There are 4 nested groupings, the coarsest first. Each group lies inside one group of the grouping before and may be the whole of it. The rows also spread widely along 13 directions, which tell nothing about the answers.
(in the rows, 128 means zero)
Some rows, each with its group in each grouping after it:
[101 136 138 141 113 158 119  85 109 130 137 136 124 150 109 141 148 133
 122 114 120 104 106  69 128  85 136 101 132 183 143 130] : pumi rivov Tepu dun
[ 81  87 141  97 113 109 113 129 113 119 114 173 164 144 122 126 151 112
 104 126  94 161 133 150 107 135 173 137 145 187 169 125] : Getib fut geguz mupab
[157 163 106 104 127  74 154 158 154 144 151  81 127  95 132 123 103  95
  67 162 147 164 134 180 128 148 114 118 158 108 128 139] : pes Komik kupe sib
[154 158 106 163  74 158 140  82 122 191 141 102 164 127 143 169 130  50
  79 148 132 127  82 107 167  96 137 111 194 155 168  83] : pumi gafar keso kas
[ 77 109 145 110 197 100 121  95 117 145 103 158  89 199 138 118 129 160
 146 110  95 157 114 143  72 165 107 158 103 121 182 165] : pes gapar kode gal
[178 146  84 109 102 134 173 120 166 153 139 128 137 134 143 147 136  83
  98 126 164 174 130 139 113 148 133 142 195 163 150  91] : pes Komik Mosik pek
[147 123 175 137 146  75 134 128 125 168 159  66  95 125  83 144 113  92
  95 159 141 126 130 168 111 103 104 151 150  98 142 147] : pumi tir Tef peset
[121  82 134 156 123 152  89 146  81  92 119 184 111 169  57  69 184 148
 142  90  77  73  95  60 131 147 134 155 103 161 142  66] : pes Komik Mosik noz
[122 173 115 163  85 153 122 113 133 144 145 136 127 123 115 131 130 107
  74 139 139 127 107 110 137 104 134  80 150 188 122  88] : pumi rivov Tuves Tet
[116 103 161  96 209 135 114  96  97  98 146  66 149 116 118 124 154 146
 177 149 142  72 145 130 139 115  87 145  91  54 118 208] : pumi tir Lutu Muve
[166 131 115  67 152 105 160 165 118  86 121 126 106 103  74 137 151 178
  98  92  82 159 102  44 158 140 150 136 124 167 137 129] : pes gapar Kevo Tak
[116 128 150  92 152 119 143 149 123 113 181 118 101 144 102  78 125 142
 143  97 134 112 111 120 104 133  78 154  77 159 141 181] : pumi rivov Vur lofop
[136 112 163 150 149  69 113 128 118 153 127  59 123 133  97 149 135  82
  75 188 148 103 165 155  96  95 114 141 176  73  94 130] : pumi tir kudo Kol
[229 179 121  77 129  86 164 212 133 108 208  88 107  52 125  99  99 109
 107  96 162 103 106  74 134 146  65 143 141 139  90 173] : pumi rivov Vur domos
[210 141 122 144 146   6  92 207 111  95 107 118  85  72  86 113 106 119
  59 128 105 110 148  89 117 160 149 102 188  83  97 128] : pes gapar kode sal
[118 166 160 119  94 138 105 128 117 140 158 144 135  56 127 171 125 130
  87 155 112 154  89 138 161 101 149  91 152 186 134 112] : Getib goles Fes Dinel
[158 177 142 201  99 139 103 100 120 153 162 143  67 110  84 129 113 123
 118 111 140  92  90  93 128 100 127  74 146 167 144 106] : pumi rivov Tepu Zeri
[132 139 135 129 152 136 123  99 131 159 131 128 121 124 138 150 134 122
 124 153 145 150 121 171 110 148 114 139 155 108 141 114] : pes gapar Kevo bepu
[175 146  89 109 154  64 166 117 163 108 132  79 123 127 125 131 112  98
  94 119 166 136 176 111 109 122 141  81 173 122 141 195] : pumi tir Tef peset
[136 120 163 101  86 122 105 150 104 140 142 129 177  54 104 160 140  84
  83 174 129 169 128 196 160 137 161 148 180 147 135  90] : pumi rivov Vur lofop
[148  88 136  93 142 150 141 103  92 118 126  98 167 123  76 152 173 116
 132 131 104 131 111  93 177 113 151 167 141 126 165 109] : pumi rivov Vur domos
[ 88 172 155 161 153 191  95 104 104 136 154 149  94 118 114 116 143 179
 136 139 120 101  84 122 141 126  89 101  72 150 103 116] : pumi tir Lutu Muve
[221 128 144  84 135 104 181 104 147 140 174  82 104  97 120 204 126 101
 141 101 169 130 117  68 114  76 120 150 200 147 158 167] : Getib goles Fes Dinel
[130  80 148  97 128 114 128 126 115  94 121 131 139 126  52 136 165 132
 121 121 120 149 155 127 131 119 178 145 143 167 157 120] : pumi rivov Vur domos
[121 174  89 150 138 173 107 109 116 106 127 138 154 123 170 111 152 128
 111 133 141  76 120  62 135 133 102  75 134 135  81 127] : pumi tir kudo Kol
[188 151  69 126  58 150 155 162 141 122 163  78 212  77 136 110 145  42
  52 158 160 106 116 104 184 116 130 109 196 139  96  82] : pes gapar Kevo bepu
[128 124 149 148  79 141 110 101 121 170 148 118 167 107 129 156 135  54
  97 172 161 131 132 187 123 107 141 132 193 142 140  94] : pumi rivov Tepu Zeri
[137 200 100 161 126 126  69  70 113 140  83 157 156  63 206 202 117 108
  86 170 143 135 147 123 131 141 169  35 221 113 107 121] : pumi rivov Tepu Zeri
[113 151 145 163 122 116 115 125 122 134 160  92  98 137 102 108 126 128
  99 142 129  87 111 109 121  89  97 101 120 131 119 143] : pes Komik Mosik pek
[ 58  94 204 106 102 115  83 142 106 131 156 105 185 101 153 140 142  90
 101 188 151 111 151 205  95  97 101 156 156 122  93 165] : pes gapar kode gal
[144 108  80 112 143 139 143 126 133  96 116  87 181 142  97 117 181 110
  82 164 124 116 145  99 157 110 154 121 145 126 104  76] : Getib goles Fes Dinel
[131 133 165 120 143 100 105 149  90  88 144  98 119  93  98 131 142 146
 110 121 110  69 122  42 140  87 111 105 125 129  94 182] : pumi tir kudo Kol
[114 107 133 114 110 150 119  98 107 119 107 123 174 130 114 169 173 108
  98 150 126 125 144  98 134  96 163 129 175 161 119 100] : pumi rivov Tepu Zeri
[148 115 100 147 178 140 129  69 128 117 112 111 120 169  92 121 159 127
 151 127 150 109 154 118 114 134 138 119 138 100 151 120] : pumi rivov Vur lofop
[123 146 137  71 193 124 141 126 122 100 120 108 110 119 137 161 150 193
 121 132 123 140 132  80 114 126 102 138 120 122  89 166] : pes gapar kode sal
[133 180  69 134 138 123 136 124 155 115 131 117 129 126 150  98 127 129
  88 144 147 134 141 135 125 152 120  75 137 129 110 128] : pes Komik Mosik noz
[114 148 142 105 139 123 130 127 134 102 145 126 110 115 126 139 135 163
 114 116 138 124 132  90 107 107 117 102 129 166 110 173] : pes gapar Kevo bepu

New rows, each followed by its group in each grouping:
[130 150 163 136 125 107 101 115 120 149 152 119 118  90 134 170 119 113
 100 156 130 124 110 135 121  97 126 105 164 139 130 135] : Getib goles Fes Dinel
[140 157  97 169 133 133 130 116 138 150 153  68 137 134  95 103 137  97
  68 186 130 109 108 147 163 101 122  94 128 105 118  74] : Getib goles Fes Dinel
[109 204 157 135 159 157 127  90 132 135 154  84  83 102 122 183 135 189
  97 166 156 120 122  91 122  68  88  79 116 147  60 143] : pumi rivov Tuves Tet
[ 81  69 151 118 188 111 100  79 116  95  62 139 110 170  64 162 188 185
 132 155 110 157 187 156  91 128 181 136 134 112 138 109] : pes Komik kupe sib
[165 126 122 153  87 126 142  66 145 164 144 129 143 132 144 168 117  42
 125 114 174 130 134 135 113 107 150 103 219 155 196 147] : pumi tir Tef peset
[145 118 117 132 118 106 121 158 110 115 171 114 143 121  89  59 123  91
 109 115  93  91  79 111 169 128 124 120 102 136 176 131] : Getib goles Fes Dinel
[137 126  76 128 118 182 168  90 146 127 138 112 154 179  96 106 169 105
 116 123 150 124 127 100 138 115 138 124 133 171 140  84] : pumi rivov Tepu dun
[ 94 121 166 122 126 136 100 103 101 105 165 134 131 105 105 123 133 144
 148 114  97 100  88 104 158  88 138  94  98 164 179 179] : Getib goles Fes Dinel
[175 184 106 116 146 111 167 113 164 141 161 102  92 118 162 148 104 127
 114 112 178 137 125  99  95 123  89 102 165 137 121 176] : pes gapar kode gal
[187 142 161  78 182  86 142 145 132 108 183  98  80  64  93 135 111 160
 157 112 136 134 114 131 133 130 109 135 112 116 151 191] : Getib goles Fes Dinel
[ 67 112 127 140 111 174 121 101 106 158 161 140 175 192 167  72 137  64
 133 120 120  88  81 135 124 134  77 148 103 154 174 142] : pumi tir Tef peset
[ 74 172 142 141 160 159 114 111 113 163 142 116 116 122 108 125 140 169
  86 186  91 154  81 173 156 124 113 111  77 132 116  83] : Getib fut geguz mupab
[ 96 115 126 132 146 112  84 110  97  94 100 146 152 139 155 121 144 128
 124 121 107  88 134  81 114 128 133 100 148 117 132 167] : pes gapar kode sal
[103 141 146  76 137 130 142  84 156 104 170 102 153 106 179 168 129 128
 143 130 181 124 157 127  96  73 115  90 149 168 129 230] : Getib goles Fes Dinel
[144 172  86 157 137  83  92 164 117  80 145  78 151  79 112  71 120 117
  57 163 107  67 125  92 178 111 134  35 118  97  89 142] : Getib goles Fes Dinel
[ 76 164 156 101 148 158 145  90 131 165 177 102 130 105 131 138 120 152
 123 165 121 172  85 199 154 109 108 115  82 147 163 157] : Getib fut geguz mupab
[116 138 134 126 133 122 119 128 112 118 152 138 123 138 135  99 123 117
 125  98 120  95 106  89 120 129 101 111 116 156 146 174] : pumi tir Tef peset
[203  96  56 129 170  88 154 108 155  99  82 145 106 175  80 108 152 118
 127  88 136 150 167 100 100 178 182 122 178 118 179 103] : pes gapar Kevo bepu
[104  89 177  60 160 137 139 118 117 131 135 135 129 137  98 153 162 148
 146 136 131 171 140 170  99 138 127 198 120 156 144 131] : pumi rivov Tepu Zeri
[108 146 177 161 116 164  95  95 103 163 201 124 132  99 145 111 116 100
 162 141 145  75  74 165 131 102  78 120 111 124 155 158] : Getib fut geguz mupab
[176 122 153  97 142 134 157 136 115 153 161 100 104 117  80 165 151 129
 111 130 106 140  74  83 151 101 113 182 139 150 142  83] : Getib goles Fes Dinel
[161 103 137 105 122 135 149 139 121  98 139 111 112 120  43 134 172 153
 119 116 117 134 123  86 152 108 150 152 133 162 137  96] : pes Komik Mosik pek
[181 148 126 123 151  68 146 167 131 147 157  89  86 121 112 108 104 106
  91 122 127 120 102 111 111 143  87 145 145 102 132 142] : pes gapar Kevo Tak
[202 136 115 119 136 120 124 111 131 139 121 138 130  98 176 184 139  90
 136 129 175 121 143 111  89 157 112 150 225  97 114 114] : pes Komik kupe sib
[134 154 149  73 126  97 129 184 116 150 179 123 143  76 163 120 103 100
  88 143 105 149  76 152 139 150  88 156 127 146 134 146] : Getib goles Fes Dinel
[164 129 120 151 148 107  98 149 130  74 171 116 116 101  86  59 133 126
 141 119 150  60 142 123 126 129 119  86 108 114 116 151] : Getib goles Fes Dinel
[197 163 123 133 103 146 147 137 128 140 181 125 105  86  88 125 123 108
 122 106 150 125  87 105 155 131 116 127 146 164 147 104] : pumi rivov Vur lofop
[ 91 155 136 174 155 102 100  97 122 135 122 142  69 177 104 106 115 150
 106 117 113 108 120 102  87 117 117  81 106 151 142 144] : pumi rivov Tuves Tet
[104 100 131 107 142 145 147  94 132  99 125 103 150 153  90 136 172 135
 123 134 141 125 160 110 124  93 146 119 130 155 131 148] : pumi tir kudo Kol
[139 153 112 114 134 114 142 150 145 114 134 119 124 129 125 124 141 124
  76 134 149 131 151 105 104 131 117 113 150 162  84 124] : pumi tir Tef peset
[114 101 147 111 107 111 128 166 127 110 164 111 134 121  66  80 145 118
 105 140 123 130 130 174 135 128 128 148 110 150 141 124] : pes Komik Mosik noz
[134 107 162 141  83 133 108 142 126 133 167 140 141 109 119 117 136  81
 124 133 166 106 130 166 100 122 115 147 171 150 128 120] : pes gapar kode sal
[117 110 164 129 183  90  92 108  92 118 145 116 116 110 103 107 121 140
 161 132  98 101 113 154 133 132 126 118  97  80 177 188] : Getib fut geguz mupab
[144 169  86 125 112 122 119 146 127 102 136 117 156 101 182 117 132 103
  85 133 146  84 128  69 124 131  99  86 166 128  80 145] : pes Komik kupe sib
[111  78 163 107 146 146 106 129  75 102 124 132 140 128  71 123 175 151
 141 119  75 104  92  84 160 121 136 166 107 129 154 116] : pes gapar Kevo Tak
[163 119 117 106 132 108 162 142 134 103 125 104 105 136  61 138 154 150
  90 111 114 142 125  61 139 104 151 130 147 160 131 113] : pes gapar kode sal
[168  98 142  85 154 148 157 104 116 103 154  67 150 102  57 144 166 129
 151 136 143 124 133 122 173 103 138 157 125 111 152 138] : pumi rivov Tuves Tet
[109 123 132 138 163 139 125 117 111 125 150 153  71 165  69  60 131 171
 165  90  85 122  69 129 140 163 105 136  49 135 201 134] : pes Komik kupe sib
[127 171 179 140 152  72 101 147 115 107 168 117  44  83  92 122  93 182
 118 105 115  98 105  89 111 101 102  74 103 140 126 211] : pes gapar Kevo Tak
[148  74 109 101  95 143 131 161 131  65 165 115 199 117 108  61 169  73
 139 115 171  74 161 130 128 133 127 143 147 141 122 145] : pes gapar Kevo Tak
[106 135 117 119 108 157 129  86 125 141 144 147 166 158 188 138 135  81
 130 111 154 110 121  97  96 116 106 124 166 173 146 155] : pumi rivov Vur domos
[ 89 162 179 101 181 144 145 119 110 190 157 134  57 166 145 148 121 181
 128 123  95 156  45 111  93 135  40 191  81 147 135 135] : pes gapar kode gal
[176 130 103 145 148  79 131 143 123 127 159  76 135 121 111  78 115  79
 108 136 132  81 120 124 135 129 111 115 137  78 141 148] : Getib fut geguz mupab
[154 120  83  89 134 147 119 107 128  52 107 167 178 104 150 133 167 128
 150  92 160 115 177  72 121 152 169  91 173 165 125 158] : pumi rivov Vur lofop
[132 126 138 127 107 205 108  87 116 124 158 122 183  83 149 150 171 104
 159 163 174 101 126 161 154 120 113 136 161 115 116 107] : pes Komik Mosik noz
[178 154 104 157 123 110 110 143 122 121 134 144 101 106 119 109 127 116
 110 115 133 102 113  98 123 157 119 106 160 120 125 104] : pes Komik kupe sib
[175 149 130 137 121  69 111 160 122 111 159 119 106  88 104  94 100 101
 106 110 139  97 132 116 120 136 127  96 148 130 134 165] : pumi rivov Tepu Zeri
[105 123 130 121 121 123  92 146 114 102 119 172 143 113 136 110 146 130
 107 127 119 126 134 132 109 155 140 115 145 156 120 123] : pes gapar Kevo Tak
[140 138 159  56 139 156 143  92 145 108 168 146 138  60 146 189 138 156
 171 118 163 172 130 149 130 116 143 119 147 181 160 181] : Getib goles Fes Dinel
[138 128 125 187 148  90  99 106 109 136  99  70 106 135  61 141 146 124
  69 182 106 103 133 121 147  99 149  95 154  65 119  82] : pes Komik kupe sib
[165 147 103  62 156 136 150 126 131 132 110 152 148  93 175 178 144 131
 119 128 130 188 119 123 128 183 132 155 181 133 135 116] : pes gapar Kevo Tak
[180 141 131 119 107 109 160 144 160 131 178 102 105  82  70 115 113 114
 110 130 163 166 126 186 144 132 140 119 147 146 163 132] : pes gapar kode sal
[136 132 140 158 134 173 128  86 104 126 149  69 133 108  50 142 162 136
 119 154 119  91 100  94 201  71 137 100 110 119 135 109] : pumi tir Lutu Muve
[155 165  79  87 152 176 175  89 150  98 125 107 131 119 127 166 169 175
 123 123 145 154 129  64 155 117 136 101 140 157 114 122] : pes Komik Mosik noz
[ 74 124 142  81 147 122 144 123 138 102 146 103 139 158 124 119 146 143
 108 134 146 130 157 124  91  99 107 126 104 171 108 180] : pumi rivov Tuves Tet
[120 146 125 143 169  90 112 100 114 139 118 103 110 151 132 128 117 118
 106 140 119 111 126 113 109 125 112 106 134  99 140 155] : pumi rivov Tuves Tet
[177 134  84 144 179 123 132 101 142 118 145  92 128 150 137 100 140 101
 142 135 163  76 139 107 110 132  99 115 142  79 122 134] : Getib goles Fes Dinel
[ 91 124 151 107 121 122 125 108 114 133 116 157 118 148 112 158 140 138
 102 115 103 158 116  99 110 111 150 126 140 199 158 131] : pumi rivov Tuves Tet
[183 125 116 112 143 187 153  74 141 130 166 131 137 131 142 144 154 102
 194 102 203 111 138 123 103 139  99 156 163 137 146 135] : pumi rivov Vur domos
[112 134 156  99 168 105 103 161 103 110 152 133 124 105 133  91 124 137
 128 130 117 111 120 147 119 166  87 141  95 115 117 175] : pumi tir Tef peset
[139 146  64  65 153 110 159 162 169  16 148  86 166  79  94  59 145 172
 107 121 160 132 193 126 159 139 159  47  93 144 101 208] : pes gapar Kevo bepu
[195 121 171 129 105 156 158 113 118 147 193  90  92 110  53 157 146 114
 149 103 158  94  90  69 139  69 108 164 150 166 143 115] : pumi rivov Tepu dun
[ 86 169 145 109 209 154 150  30 138 155 148 105  73 168 170 167 122 189
 186 120 144 136 104 121  94 109  67 114  91 110 167 218] : pes Komik Mosik noz
[105 107 126 140 113 158 119 142 114 112 159 151 131 166  72  51 156 118
 127 108 120 102 106 128 127 141 116 143  86 178 148  96] : pumi rivov Vur lofop
[109 150 134 174 130 158 119 107 105 159 146 106 113 154  97 115 142 121
  95 144 107  90  80  92 150 100  98 116 105 137 122  95] : pumi tir Lutu Muve
[174 114 128 162  81 142 119  96 141 103 164 136 132 109  93 142 149  90
 136 106 173  83 142  87 120  73 164  82 189 182 147 122] : Getib goles Fes Dinel
[189 128  95 131 175 117 136 123 133  81 105 112  93 122  36 138 174 179
 103 128 109 129 141  59 154 117 179  98 134 134 114  70] : Getib goles Fes Dinel
[162 150  83 132 153  34 125 214 155 133 119 157  83 152 123  48 100 106
  53 125 123 157 144 169  62 221 109 137 143 123 108  96] : pes gapar Kevo bepu
[ 98 125 170 129 123 177 138 117 110 157 178  86 119 146  86 123 159 137
 124 154 122 109  78 131 145  87  76 173  92 141 126 101] : pes Komik Mosik pek
[157 144 123  95 116 112 134 194 124  99 143 147 109 108 120 115 146 143
  88 108 124 119 118  66 105 147 102 147 144 172  77 108] : pes Komik kupe sib
[ 79 105  98 132 146 123 116  93 117  88  91 115 170 175 115 108 167 121
  99 137 111 103 163  88 128 108 159  82 131 136 133 152] : pumi tir kudo Kol
[115 107 102 113 135  86 139 123 136  70 115  28 180 115  61 116 156 122
  58 175 124 115 182 117 175  68 180  65 140 103 117 165] : pes gapar Kevo bepu
[106  64 214  97 107 150  78  85  83  74 148 132 179  80 120 188 175 115
 187 120 170  68 172 102 107  63 147 137 179 152 126 203] : pumi rivov Vur lofop
[127 138 169 134 143  82 121 149 122 157 153 136  70 126  85 126 115 143
  95 134 104 149 102 150  97 125 121 139 121 154 139 116] : Getib fut geguz mupab
[144 181  44 114 134  82 150 173 145 109 145  88 162 126 158  63 108  90
  40 139 103 115 105  87 161 141 116  70 122 133 118 142] : Getib goles Fes Dinel
[152 134 104 121 171 107 117 109 125  97 116 131 125 135 137 118 136 126
 138 112 147 105 156  97 102 150 126 107 146 113 128 159] : pumi rivov Tuves Tet
[121  86 185 110 115 125 106 119  88 126 163 157 123 116  83 114 131 113
 174  90 108 113  94 134 132 128 136 159 116 163 204 164] : pumi rivov Tepu dun
[159 149 120  96 100 121 161 119 145 153 162 139 130 111 142 141 109  86
 118 106 154 165 113 140 117 138 132 130 168 184 178 149] : pumi rivov Tepu Zeri
[190 115 147  80 138  59 131 166 135 100 166 129 113  74 113 129 111 108
 133 100 141 132 138 128 107 138 137 135 163 143 157 183] : Getib goles Fes Dinel
[135 119 197 122 107  83  94 161  91 139 149 155  96  82 100 146 112 125
 113 113  94 132  87 121 123 125 128 148 156 152 159 145] : pes gapar kode sal
[120 123 143 153 136 139 108  72 117 163 124 176  97 153 111 154 134 126
 139 115  98 149  84 128 119 128 154 122 144 165 205  96] : Getib goles Fes Dinel
[159 160  95 132 100 112 133 141 124 134 138 137 139 101 135 114 113  97
  85 114 110 139  88 100 161 146 139  97 161 149 162 124] : pes gapar kode gal
[116 128 176 105  84 150 111 119 123 113 202 137 157  57 118 110 115 101
 166 122 171 122 126 201 143 118 130 109 122 173 175 195] : pumi rivov Tepu Zeri
[110 112  77 105 181 151 142 107 110  84 125 110 154 195 119  59 165 138
 149  99 110  76 121  55 137 140 105 128  75 123 139 156] : pumi rivov Tepu dun
[144 157 139 126 121 156 124 124 125 154 152 175 104 112 125 138 130 129
 127 118 139 158 100 141 113 160 116 143 143 178 141  91] : pumi rivov Vur domos
[ 74 117 149  56 162 137 139 138 108 154 118 149 152 151 156 154 161 147
  94 155  85 183 101 144 105 148 111 194 118 163 118  99] : Getib fut geguz mupab
[132  97 106 116 122 117 119 139 121 102 112 138 163 126  98 104 157 105
 101 135 114 138 139 141 140 154 165 129 154 133 151 102] : pes gapar Kevo Tak
[ 95 112 163 146 142 151 111  63 121 148 142 121 119 152 123 149 146 125
 160 145 147 116 128 165 103 106 113 135 137 117 162 146] : pes Komik Mosik noz
[ 92 133 115 105 155 142 134  54 126 112 119 131 145 158 154 146 138 133
 150 108 135 131 137  99 116 112 138  92 129 154 176 193] : pumi rivov Tuves Tet
[143 151 123 148 124 115  95 113 116 112 134 144 138  88 143 135 127 115
 116 128 131 102 126 105 129 119 149  72 164 136 130 144] : Getib fut geguz mupab
[104 171 152 126 150  91 106 129 104 119 160 100 106 102 126 112 100 143
 107 127 110  99 104 103 135 108  98  82  99 128 134 206] : pumi rivov Vur lofop
[ 76  88 199 121 143 123  82 103  86 104 133 123 132 105  80 140 149 158
 150 142 101 114 124 151 142  98 145 127 111 118 163 173] : pes gapar kode sal
[192 117 111 137 112 156 165  91 147 163 143 148 114 138  85 140 143  84
 143 106 156 165 113 150 131 153 151 150 174 160 199  77] : pumi tir kudo Kol
[ 92 105 198 171 125 128  79  74  86 156 133 141  99 139  71 154 134 124
 141 134 102 112 100 141 125  92 144 125 130 141 189 126] : pumi rivov Tuves Tet
[143 140 165 133 125 129 126 133 121 149 160 131  85 124  89 140 134 136
 119 118 132 127 105 116 111 115 110 146 130 172 133 116] : pumi gafar keso kas
[156 148 127  89 153  86 147 169 127 100 153  87 111 109  96 115 131 140
  90 125 133 120 136  86 121 121 107 129 123 139  96 158] : pumi rivov Vur lofop
[137 120 142 166 116 126 119 127 108 161 168 125 117 145  88  76 118  76
 122 121 114 100  79 148 145 139 104 140 115 129 185 116] : pumi tir Tef peset
[148 173  90 134 168 111 145 123 128 152 137 114  94 153 121  94 111 131
 107 112 102 135  87 105 140 159 105 114 100 128 165 135] : pumi gafar keso kas
[153 113 127  85 168  76 146 103 134 166 100 126 126 153 183 189 123  91
 114 127 138 168 140 128  65 153 117 174 212 104 157 154] : pes gapar Kevo bepu
[160 116 107 116 150 166 165 102 120 147 142 101 123 183 121 128 167 115
 142 112 127 102  88  60 126 122  80 187 135 122 142  97] : pes Komik Mosik pek
[191 153 129 137 125  45 127 214 111 113 172 101  74 104  61  58  97 112
  74  98 103  83  98  68 130 135 101 123 114 137 117 142] : pumi rivov Tepu Zeri
[108 159 154 112 104 133 130 105 126 146 166 101 146  91 141 157 114 104
 101 151 147 139 115 149 141  93 119 102 146 159 143 165] : pumi rivov Tuves Tet
[115 168 108  94 124 167 149 138 135  86 170  93 149 106 139 109 154 157
 110 130 145  99 117  73 152 100  90  98 102 161  80 159] : pes Komik Mosik noz
[107 168 174 111 115  96 119 132 135 172 164 135 106  84 170 163  89 112
  94 148 143 169 107 188  94 130 101 120 162 152 144 172] : pes gapar Kevo Tak
[163  87 127 120 139 103  84 150  81 102 103 135 173 110 116 121 162  81
 115 140 114  92 145 108 131 161 144 161 178  90 118  98] : pumi rivov Vur lofop
